The groups are shells around one centre, one inside the other: the same stretched ball of 7 dimensions in 6 sizes.
In the rows, 128 means zero.
Known rows, each followed by its group:
[189 136  56 109  94 141 147  97  96 123] | (2)
[128 160 128 109 172 136 120 121 168 125] | (4)
[126 156 122 152 158 151 112 114 143 109] | (1)
[166 134 132 145 109 165 126 100  94 131] | (0)
[163 135  86  71 112 114 167 138 118 138] | (1)
[172 158 119 110  89 148 149 112 114 140] | (2)
[194 119  78 103 103 134 150  95  98 124] | (4)
[198 159  93  50  95 121 168 108 145 151] | (3)
[126 129  90 156 168 147  96  79 122  82] | (3)
[161 158 109 112 121 140 133  96 141 119] | (2)
[119 141 110  85 159 114 142 143 144 126] | (2)
[160 151 131 133  94 142 152 127 113 127] | (1)
[173 135  85 156 113 153 125  86 103 101] | (4)
[106 142  93  98 177 125 126 144 141 122] | (4)
[140 128 115  89 169 135 125 120 133 138] | (5)
[149 114 116 123 160 141 113  86 117 109] | (3)
[162 164 135  86 103 127 166 143 142 151] | (2)
[193 148 116 102  80 152 150  97 105 147] | (2)
[179 161 115 102 103 152 138  94 130 140] | (4)
[165 132  85 166 132 170  99  61 101  96] | (3)
[237 141  65  82  61 147 160  74  97 145] | (4)
[129 130  76 103 164 131 116 100 125 106] | (1)
[187 109  88  84 100 138 146  89  79 136] | (5)
[126 138 109 102 126 131 143 138 108 130] | (1)
[152 116  42  85 143 135 123  92  93 118] | (5)
[212 151  43  57  76 134 165  96 109 147] | (0)
[204 139  86 106 117 152 124  54 125 120] | (0)
[134 172 160 144 132 138 139 136 161 120] | (0)
[148 136  91 150 151 150 114 100 122 104] | (1)
[201 123  82 112  93 145 147  89  91 128] | (2)
[157 145 122  50 121 102 176 152 148 150] | (0)
[142 111 126 156 154 145 111  89 109  95] | (0)
[159 109  52 117 137 147 123 102  78 119] | (5)
[122 147 135 109 156 144 121 123 135 134] | (5)
[155 109  86 104 148 130 134 114 104 122] | (3)
[213 159 107  92  36 142 181 116  97 155] | (5)
[138 139 116  95 132 113 156 142 134 124] | (1)
[163 147 147 147 114 148 135 104 127 117] | (1)
[232 149  98  64  58 134 180 102 115 161] | (4)
[120 120  63 143 160 139 115 118  99  96] | (3)
[214 134  91  72  99 131 161  98 123 147] | (5)
[192 140 112 110  67 133 169 113  99 132] | (4)
[202 118  79  93  92 139 148  81  89 129] | (2)
[200 141 115 113 100 144 146  90 124 131] | (2)
[120 137 138 149 181 149 106 118 141 113] | (3)
[162 111 107 126 140 142 119  79 104 107] | (3)
[154 122  68 123 153 157 110  95  99 121] | (5)
[150 124  59 109 124 137 138 121  88 123] | (1)
[187 131  46 107  73 152 143  86  64 126] | (0)
[150 177 121  82 139 123 150 137 178 140] | (0)
[170 144  80  53  90 114 172 128 112 144] | (5)
[175 148 139  66  78 113 186 146 123 156] | (0)
[168 116  55 106 132 152 121  89  85 125] | (4)
[180 156 123  85  86 120 166 110 136 130] | (0)
[138 111  73 154 136 151 109  86  77  91] | (4)
[196 144  66  64  77 135 158  91 100 143] | (5)
[138 116 135 145 142 145 122 108 102 113] | (3)
[146 137  67 135 151 151 108  89 116 103] | (2)
[163 156 106  98 137 129 138 103 157 121] | (1)
[139 136 144 150 155 154 115 111 128 120] | (3)

New rows, each followed by its group:
[189 115  99 102  99 137 147  91  90 128] | (1)
[226 166 103  52  64 135 177 103 136 167] | (5)
[236 165 103  53  37 128 197 118 122 171] | (0)
[148 152 126 161 104 154 136 123 108 117] | (0)
[203 135  70 132  93 154 136  76  98 116] | (4)
[188 145  74  91 132 147 130  88 133 136] | (5)
[142 152 128 135 160 147 114 100 154 113] | (2)
[115 127 103 134 174 140 116 133 120 115] | (4)
[212 121  57  69  76 141 154  79  78 142] | (3)
[159 167 107 120 121 151 129 104 139 127] | (4)
[161 126  98  90 169 129 126  99 144 124] | (0)
[156 152 140  93 152 126 142 124 168 136] | (3)
[191 116  42 128 116 159 116  60  79 108] | (3)
[201 169 107  85  64 144 170 119 121 158] | (3)
[187 143  46  93 115 146 133  86 112 128] | (3)
[114 148 130 141 175 155  99 105 141 112] | (5)
[132 113  76  82 162 122 128 112 111 119] | (3)
[155 105  45 143 139 160 101  68  68  97] | (5)
[168 133  91 129  92 137 147 105  93 111] | (1)
[188 130 133 125  77 143 160 112  92 134] | (0)
[148 159 116 119  91 141 149 125 111 128] | (5)
[204 126  94 117  66 145 154  82  79 124] | (4)
[176 141  68  88  83 134 158 114  93 134] | (2)
[148 131  99 133 147 133 121  91 129  95] | (4)
[148 148  83  99 154 131 126 104 148 115] | (1)
[158 134  47  66 130 119 151 126 115 132] | (5)
[152 150  81  50 131 118 153 129 138 145] | (5)
[117 114 109 177 157 145 105 100  98  80] | (0)
[213 162 122 127  74 152 148  75 131 126] | (0)
[169 142 119 107 104 126 160 127 123 129] | (2)
[152 122 104 168 116 168 108  78  75 102] | (0)
[209 140  77  89  77 142 150  71 103 129] | (4)
[168 139  76 159 121 161 112  75 104  98] | (4)
[123 123  68 104 144 134 133 139  91 126] | (0)
[168 126  62  73 124 119 154 122 112 132] | (4)
[164 130  90 171 110 169 108  67  83  96] | (5)
[168 141  76  75 108 123 153 107 118 127] | (1)
[207 159 128 118  91 149 148  88 139 134] | (3)
[166 166 152 115 121 150 135 107 151 140] | (3)
[204 160 129 127  89 152 147  89 135 132] | (3)
[175 132 100  65 139 120 149 112 140 140] | (3)
[147 117  83 111 131 120 147 127 103 112] | (5)
[100 141  96 134 191 135 106 126 143 101] | (1)
[175 139 106  36 102 113 173 130 123 159] | (0)
[187 146 107 129 109 155 126  70 121 117] | (2)
[185 143 124  92 104 134 148  91 130 131] | (1)
[202 113  71  87  91 136 150  80  84 128] | (4)
[145 123  85 151 138 152 106  73  98  90] | (4)
[131 122  65 106 130 131 135 123  87 116] | (4)
